There are 10 hidden switches. A switch that is on adds its own fixed numbers to the row, and there is some noise. The rows also spread widely along 14 directions, which tell nothing about the answers.
(in the rows, 128 means zero)
Known rows, each followed by its switches (1 for on, 0 for off):
[137  86  58 141  82 134 123 126  85 129 144 124 171 189 148  67 141 157
 131 135 136 155  90 152  71 151 167 128 112 151 129 162]
1 0 1 1 1 1 1 1 1 0
[ 92 168  85 112  85 138 120 121  82 151 131 150 154 178 104  88  77 140
 141 119 148 109 114 140 110  82 156  46  72 142 137 179]
0 0 1 1 0 0 1 0 1 0
[142 157 153 127 170 119 145 137  75  46 109 123 112 181 133 119  92 124
 129 179 116 129 119 187 131 132 106 157 141 173 110 127]
1 0 0 0 0 1 1 1 1 0
[133 134  97 165 143 151 120 129 111  81 109 107 106  85  67  87 142 120
 165 191 135 146 146 155 121 116 107  83 125 150 114 135]
0 0 0 1 0 1 0 1 0 0
[154 120 158 106  93 162 130 111 109 112 156 100 116 183 131 143  23 127
 132 168 144  87 163 142 184  97 128 161 115 127 133 104]
1 0 1 0 1 1 0 1 0 0
[111 129 153 122  73 207 109 161  76  81 145 105  94 199 147  87 101 115
 143 196 167  52 134 155 139 120 190 127 176 107 113 132]
1 1 1 1 1 0 1 0 0 0
[137 150 112 140 169 145 114  98 169 139 163 129  97  95 147 112 116 146
 127 160  49 131 142  79 149  92 129 120 103 159 123 156]
0 0 0 1 0 1 1 0 0 0
[105 143 118 120 141 156 102 132  89 111  99 119 153 178 198 109 122 132
  78 153 114 138  96 129  95 107 124 123 150 180 150 144]
1 1 0 1 0 0 0 1 1 1
[110 112 118 162 144 132 120 134 160  62 145 149 106 140 122 115 101  98
 127 120  95  99 155 143 168 121 155 133 153 156  83 145]
0 1 0 1 1 0 1 1 0 1
[ 89 150 173  43 128 112 130 144 136 103  81 129 125 185 157 173  89 102
  81  70 128 101 108 103 116 153 111  57 126 114 142 164]
1 0 0 0 0 0 0 0 1 0
[141  70  99 130  64 179 121 146 173 114  87  68 132  83  94 110 110 105
 109 177 154 150 133 118 101 143  92  57 127  87 151 120]
1 1 0 1 0 0 0 0 1 0
[123 131 115 190 101 114 115 157 183  62 100  93 129 147 128 114 110  84
  86 131 159 135 126 159 142 146  95 106 150 123 111 113]
0 1 0 0 0 1 1 0 0 0
[132 131 107 149 144 128 149 109 100 114 100 136 162  78  62 146 137 132
 146 141 135 159 114 154 119 115 138 133 100 175 138 112]
1 0 1 1 0 0 1 0 0 0
[155 129 137 127 193 115 146 150 120  77 140 148  92 160 151  94 171 130
 133 112  65 110 127 160 144 166  88 111 112 121 125 161]
1 0 1 1 0 1 1 1 0 0
[111 146 152 105  80 158 116 126 134  96  70  95 146 164 160 188 121 124
  68 145 173 140 105 107  98 144 152 114 142 126 120 113]
0 0 1 1 1 1 1 0 0 1
[139 120 134  57  83 148 133  97  67 145 126  95 118 116 116 154 104 131
 164 153 142 146 136  69  92 137 172 120 119 141 134 128]
0 0 0 0 0 0 0 0 1 0
[164  76 169  89 170 159 130 140 153  57 142 137 101 169 164  65  62 143
 135 172  36  60 157 166 150 136  94 117 120  71 118 135]
1 1 1 0 0 1 1 1 1 0
[104 178 159 142 144 158  95 121 135  95 103  99 131  97 117 127  97 106
 103 189 145 120 135 113 139  63 118 123 149 175 128  91]
1 0 0 0 0 1 1 0 0 0
[157 139 155  88 153 175 110 115  81 117 116 122 140 127 167 120 139 170
 122 208  86 139 138 113  99  92 130 155 122 155 134  79]
0 0 0 1 0 0 1 1 0 0
[135 120 118 141  72 130 104 171 140  78 115  89 134 141 146  87 156  99
  86 156 151 170 137 128 101 126  90  89 147 132 113  94]
1 1 0 1 1 0 1 1 1 0
[150  78 114 128 119 162 125 117 177 110 133 106  91 158 169 131  60 133
 127 147  82  99 125 140 135 166 127 112 149 102 116 182]
0 0 1 0 0 0 0 1 0 0
[133 124  97 153 121 122 113 150 202  77 148 144 100 125  87  81 101 133
 129 166  98 112 149 144 134 126 116  97  97  95  85 142]
0 0 0 0 0 1 0 0 1 0
[153 148 132 167 149 143 124 132 144 108 129  88  98  96 156 115 159  92
 113 136 115 139 139 105 160 130  79 109 135 139 153 120]
0 1 1 1 0 1 1 0 0 0
[123 118  83 173 149 181 118 138 141 162 145 155 156 152 132 104 111 128
 104 129 131  88 110 140 149 103 145 144 108 153 182 155]
0 0 1 1 1 1 0 1 1 0
[116 148 116  94 114 138 165 154  83 114  72 151 137 175 112 182 153 145
 112 116 153 132  83 155  92 180 155  99  96 129 143 170]
0 0 1 1 0 0 0 1 1 0
[125 145 119 146  93 133 108 133 203 142 134 128 148 106 134 174 124 129
  71 128 131 153 122  70 132 114 157 141 100 141 122 100]
0 0 1 1 0 1 1 0 1 0
[143 151  94 179 121 149 141 108 141 144 121  81 116 146 174 145  95 127
  90 165 124 150  91 133 150 128 105 151 126 163 171 164]
1 1 1 0 0 1 0 0 0 0
[140 144 137 114 100 172 145 131 104  86  96 103  98 111  83 139 135 136
 146 201 146 134 137 144 119 131 133  91 113 122 110 126]
0 0 1 1 1 1 1 1 0 0
[133 112  71 164 127 105 115 126 111 106 164 183 190 140  74  58 143 168
 146 145 123 145 123 169  97  96 163 167  75 154 108 100]
1 0 1 1 1 1 0 0 1 0
[ 80 138 114 123  98 180  96  99 171 162 109 108 171 153 152 135  25 125
  72 125 139  96 117 105 143  56 136  59 117 157 158 162]
1 0 1 1 1 1 1 1 0 0

New rows, each followed by its switches (1 for on, 0 for off):
[121 101 161  83 150 154 128 162 113  51 143 138  58 136  82  88 131  88
 179 124 118  55 177 124 149 162 143  67 146  87  98 160]
0 0 0 1 1 1 0 1 1 0
[164 122  92 179 125 160 109 139 170 134 178 122 123 157 158 103 105 131
  90 180 111 120 140 124 158 104 118 188 116 137 145 112]
0 0 0 1 1 1 0 0 1 0
[111  92 105 158 169  75 126 157 144  64 140 163 133 147 113  92 170  90
 128  58 119 123 116 145 122 178 139 143 152 162 108 151]
1 0 0 0 1 1 0 1 1 0
[123 159 147 100 150 150 131 139  83  94  52  78 120 153 184 112 190 112
  90 143 144 139  90 120  82 160  73  71 153 125 180 148]
0 1 0 0 1 1 0 0 0 0
[118  88 181 102 179 121  97 158 144  37 102 156 129 126 126 135 155 105
 128 102 105 100 151 128 117 162 147 137 175 122  86  80]
0 0 0 1 0 0 0 1 0 0
[141 109 129  84 143 162 151  92  63 169 100  96 166 184 176 155  56 109
 106  94 148 113 101 128 139 135  96 134 114 160 225 156]
1 0 1 0 0 1 0 1 1 1
[136 133  89 172 102 115 126 165 139 100 164 135 118 141  62  84 117  85
 136 116 167 117 175 148 178 108  97  97  90 127 126 114]
0 0 0 1 1 1 0 1 1 0
[110 153  93 157 124 130  95 101 162 135 117 124 161 137 184 120 115 176
  78 166  87 169  79 117  88  94 150 140 121 190 114 149]
1 0 1 0 0 1 1 1 0 0
[137 105 152  87  92 133 126 146 173  87 123  94  91 162 187 181 153 112
  75 112 121 144 119  72 106 204 140 132 154  96 104 144]
1 0 1 1 1 1 0 0 1 1
[141  55 121 133 186 158 133 123 156  81 101 133 131 104 116 115 111 101
 139 112  83 100 139 152 136 161 113 108 150 124 132 146]
0 0 0 1 0 0 1 1 0 1
[181 121  84 172 104 142 158 137 166 111 125  98 115 115 106 140 111 122
 100 181 117 172 122 164 142 146  71 131  90 123 135 133]
1 0 1 1 0 0 1 0 1 1
[174 135 113 130  59 107 179 156  43 119 146 109 123 179  95 125 156 106
 164 102 199 138 143 158 165 170 121 138  74 113 161 100]
0 1 1 0 0 1 1 1 0 0
[132 164 165  92 151 121 133 127  86  87  84 113 159 179 159 146 106 113
  82 116 139 139 113 140 121 123  78 109 111 144 155 109]
1 0 1 1 0 1 1 0 1 1
[102 138 103 114 110 125 106  83 113 120  89 105 179 146 147 139  86 135
 103 125 138 167 104 107  87 109 145  91 122 175 122 140]
0 0 0 1 0 1 1 0 0 1
[160  98  93 214 123  96 118 150 160  63 147 103 104 166 168 127 147 106
 106 129 126 166 105 170 132 195 119 188 183 149  91 131]
1 0 1 1 0 0 0 0 0 0
[158 145 131 119 143 156 162 133 128  58  89 101  81 172 153 161 120 164
  94 230  92 151  90 175  98 176 108 139 132 118 108 172]
1 0 1 1 1 1 0 0 1 0
[116  97 105 130 157 167 143 165 155  92 130 192 119 159 104 127 158 144
 122 135  92  74 114 149 126 177 197 149 107 114 107 172]
0 0 0 1 0 1 1 1 1 1
[140 132 139 143 118 105 128 157 126  97 136 115 120 122 105 114 155  61
 132  68 167 119 150 130 163 148  83 106 126 120 141 106]
1 0 1 0 0 0 1 0 0 1
[157 186 166 138  94 124 118 143  83  57 109  67 111 182 166 119 103 103
 106 181 166 153 148 155 146 111  67 108 134 128 121  72]
0 1 1 1 0 1 1 0 0 0
[122 112 164  52 124 166 134 105  90 157 121 118 153 129 131 117  83 123
 136 113 126  85 133  84 130 104 143  98  97 116 185 126]
1 1 1 0 0 1 1 0 1 0
[168 116 176 103 150 133 103 131 170  68 133  94 107 111 155 117  96 117
 106 171  85 138 167 106 134 120  65 118 132 100 112  81]
1 0 1 1 0 1 0 0 1 0
[159 141 127 110 117 165 133 142  23 124 141 127 139 185 134  83 139 140
 155 170 156 112 131 155 120 120 135 137  99 135 161 111]
0 0 1 1 0 1 1 1 1 0
[132 106 100 148 184 165 123  84 128 118  89  99 118 104 168 116 120 148
 134 168  76 143  86 133  90 150 124 115 159 167 144 191]
0 0 1 0 0 1 0 1 0 0
[140  92 102 141 116 194 134 117 114 129 144 129 142 157 138  98  84 158
 133 197 104  95 108 148 124 120 185 168 121 130 143 147]
1 1 1 1 0 1 1 0 1 0
[135 138 129 152  89 161 136 186 152  74 108 121  91 184 120 159 140 106
  98 142 175  98 130 164 157 181 122 114 122  85 118 136]
0 0 1 1 0 1 0 1 0 1
[ 93 126 149 140 164 126 134 141 116  70 116 128 112 161 141 127 111  60
 124  51 136  81 129 143 178 152 127  95 162 153 134 166]
1 1 1 1 0 1 1 1 0 1
[132 100 150  92 153 152 154 113 121 115 160 176 107  92  72 171 128 153
 179 139  79  89 143 106 149 139 232 185 107 137  98 129]
1 0 1 1 0 0 1 0 0 0
[112 146 135 137 116 129 119 196  80  81 127 137 127 195 130  89 167  84
 113 108 177  93 124 158 137 144 126 120 142 124 148 114]
1 1 0 1 0 0 0 0 1 0
[118 148 139 106 126 153 123 128 175 101 122 106  73 141 169 130  89 122
 102 151  81 110 132  94 136 134 112  58 124  98 119 183]
0 1 1 1 0 1 0 0 1 0
[135  48 140  68 106 148 131 123 162 113 119 111 112 145 161 144 110 129
 129  92  90 107 118  99 100 202 160  85 146  77 115 172]
1 0 1 1 0 0 1 0 0 0
[131 112 133  93  38 109 114 156  84  89 119 104 143 197 145 113 131 107
 122  85 184 141 149 129 112 149 120  73 121  97 120  95]
0 1 1 1 1 0 0 1 0 0
[149  96 138  88 122  96 129 141 115 100 137 166 162 187 141 132 122 157
 122  91 104 128 135 148 120 149 139 145  90 112 112  99]
1 0 1 1 0 0 0 1 0 0
[150  90 116 121 159 141 134 126 132  93 157 190 148 176 105 114  68 183
 138 172  62  91 146 185 144 106 163 185  84 131 101 116]
1 0 0 1 0 0 0 1 0 0
[120 125  93 193  88 140 114 145 184  87 150 119 113 187 142 137  77 106
  90 143 146 106 134 148 174 135 156 157 139 129  99 135]
0 1 0 1 0 1 0 0 0 1
[135 120 153 139 133 131  91 188 107  63 139  99  97 130 129  62 191  61
 137 123 169 108 154 123 130 156  93 116 176 121 129  91]
1 0 0 0 0 1 0 1 1 0
[107  64 126 129 110 135  97 141 138 121 150 137 176 147 101  92  92  81
 136  53 168  79 157 115 158 118 160 112 135 132 139  99]
1 0 0 1 0 1 1 1 0 0
[133 140  93 152 133  78 122 102  94 125 140 141 183 156 124  91 101 129
 141  81 134 152 125 151 131  97 112 121  86 179 137 118]
0 0 1 0 0 1 1 1 0 0
[117 143 153 113 112 132 119 124  77 105 135 127 141 205 199 150 104 135
 107 125 128 120 107 124 129 128 186 181 154 168 121 116]
1 1 1 1 0 0 1 0 0 0
[124  98 132 165 122 144 107 173 199 108 143 143 134 157 135 129  98  89
  88  99 146  79 129 136 167 142 133 157 140 115 142 119]
1 0 1 0 0 1 0 1 1 0
[106 138  63 136 101 150 122 101  76 154  99  98 147 146 133  98  93 127
 138 130 146 157  92 140  84 116 121  41 119 173 160 204]
0 0 1 1 0 0 0 1 1 0
[129 194 146 127 152 133 142 131 141  87  50 128 156 143 127 187 108 142
  58 177 130 155 107 162 130 102  76 127  87 159 140  99]
0 0 0 0 0 1 1 1 0 1
[157  84 141  70  68 133 128 125 136 111 109  80 120 150 169 159 133 113
 114  97 131 150 136  85  99 193 118  82 128  77 122 124]
0 0 1 1 0 0 1 0 0 1
[123 129 150 166 141 138 101 155 134 127 172 113 104 111 115 123 126  34
 137  57 174  79 167  96 211 115 116 132 162 146 161 102]
1 0 1 1 0 0 0 0 0 0
[146  84 126  77 137 165 167 129 118 123  99 145 136 160 143 152 140 169
 118 133  82 107 111 129 114 180 163 129  89 100 152 155]
0 1 0 1 0 1 1 1 0 0
[133 135 180 104 107 201 132 190 152  67 119 118  59 192 181 149 153 126
  86 180 112  63 130 131 158 176 149 127 146  71 111 143]
1 1 1 1 0 1 1 1 0 1
[163 175 144 147 151 137 146 154  82  65 118  96  82 170 144 138 133 104
 117 188 135 146 134 161 151 144  88 148 141 161 123 118]
0 0 0 1 0 1 1 1 1 0
[132 134 132 161 106 178 107 181 181  67 142 129  74 142 109  82 147 112
 130 185 130  65 147 153 151 148 130 105 130  65  93 136]
0 0 1 0 0 1 1 0 0 1
[133 134 144  97  58 173 144 133 142 125 111 104  92 102  73 208  85 121
 135 162 163 121 156 101 155 132 158  95 102 108 116 120]
0 0 1 1 0 0 0 1 0 0
[119 139 112 166  58 127 105 142 170  95 174  86  81 129 121  92  98  91
 135 137 145 126 162 102 168 112 134  79 133 120  87 138]
1 1 1 1 0 1 1 0 0 0
[161 127 118 162  76 116 107 170 125 101 165 118 144 190 150 123 123 118
  92 137 172 150 141 143 148 132 122 186 119 138 121  66]
1 0 1 1 0 1 0 1 1 0
[102 109  76 155 118 171 126 148 132 117  78 102 134 119 142  73 173 123
 108 145 127 141  74 141  74 160 119  40 138 132 155 200]
1 1 1 1 0 1 1 1 1 0
[144 113 116 137 153 136 116 130 163  95  93 100 117 147 197 127 136 123
  78 129  84 155 104 141 110 159  62  89 145 131 137 162]
1 0 1 1 0 0 0 1 0 1
[138 100 129 121  83 156 125 158 179 153 149 134 165 180 146 142 102 118
  67  98 158  82 119 111 154 138 146 162  99  94 172 108]
1 0 1 0 1 1 1 0 1 0
[144  91 148  93 172 124 153 150 123 101 143 173 134 162 119 136 166 135
 133  87  95  86 128 129 145 176 164 169  98 107 135 121]
1 0 0 1 0 1 1 0 0 0
[102 120 122 145 123 144 120 131 159 119 115 138 152 168 136 173  74 103
  87  84 148  96 112 140 157 133 149 135 135 142 139 143]
1 0 1 1 0 0 0 0 0 1
[158 105 108 132 139 109 143 162  89  65 117 118 144 215 173  60 174 101
 100  97 131 131 117 174 110 184  68 109 122 100 154 134]
0 1 0 1 1 1 1 0 1 1
[141 167 154 118 111 104 117 144 100  67 136 143 140 168 155 117 142 156
 103 167 106 157 146 149 126  88 122 154 106 151  86  64]
1 1 1 1 1 0 1 1 0 0
[144 169 148 100 192 100 140  78 131 129 142 134  95 107 161 182  93 134
 128 104  50 149 140  83 160 109 105 130 105 176 131 150]
0 0 1 1 0 0 0 0 0 0
[126 100  84 162 129 126 139 110 112  92 144 127 126 170  91 106  53 109
 157 123 141 109 144 177 162 126 138 120 124 157 118 164]
0 0 0 1 1 1 0 1 0 0
[139 124 148 138 215  79 129 134 116  29  97 137 141 191 181 119 129 101
  94  89  94 142 102 180 116 176  66 145 159 150 120 137]
1 0 1 1 0 1 0 0 1 1
[132 109 114 194 122 179 111 181 135 127 141 112 149 172 159  85 124  69
  85 111 175  83 122 156 180 124 104 139 150 135 194 113]
1 1 1 1 0 1 1 1 1 0
[163  90 136  81  74 140 138 129 101  89 120 105 120 153 111 167  89 125
 138 156 144 152 160 120 116 160 143 138 120 115 103  96]
0 0 0 1 0 0 0 1 1 1
[120 149 164 103 115 190 110 121 118 100  81  57  97 106 133 132  97  87
 119 183 167 112 132 101 115 119  93  67 165 119 155 132]
0 0 1 0 1 1 0 0 1 0
[138 158 137 107 162 176 157 131  98 136 140 157  99 133  88 124 131 141
 158 151 107  68 139 135 168 114 144 110  70 110 158 153]
0 0 1 1 0 1 1 0 0 0
[141 140 100 161  79 130 124 149 154 146 118 110 157 132 113 147 117 106
  89 123 173 149 130 130 149 113 105 124  99 146 155  93]
0 0 0 0 0 0 1 1 0 0
[120 183 144 142 155 114 116 150 146 128 147 149 117  96 116 124 193 102
 119  90 128 113 136  85 156 114 125 124  99 142 142 111]
0 0 1 0 0 1 1 0 0 0
[147 137 142 155 139 215 131 148 200 150 124 114  99 117 169 184 131 130
  63 186 105  91 112 106 175 129 131 186 126 130 166 131]
1 0 1 0 0 1 1 1 0 1
[140 145 132 131 107 133 113 162 124 107 155 124 118 173 158  98 164 121
 105 127 133 121 137 124 141 125 110 117 116 123 125 114]
1 0 1 1 1 1 1 1 0 0
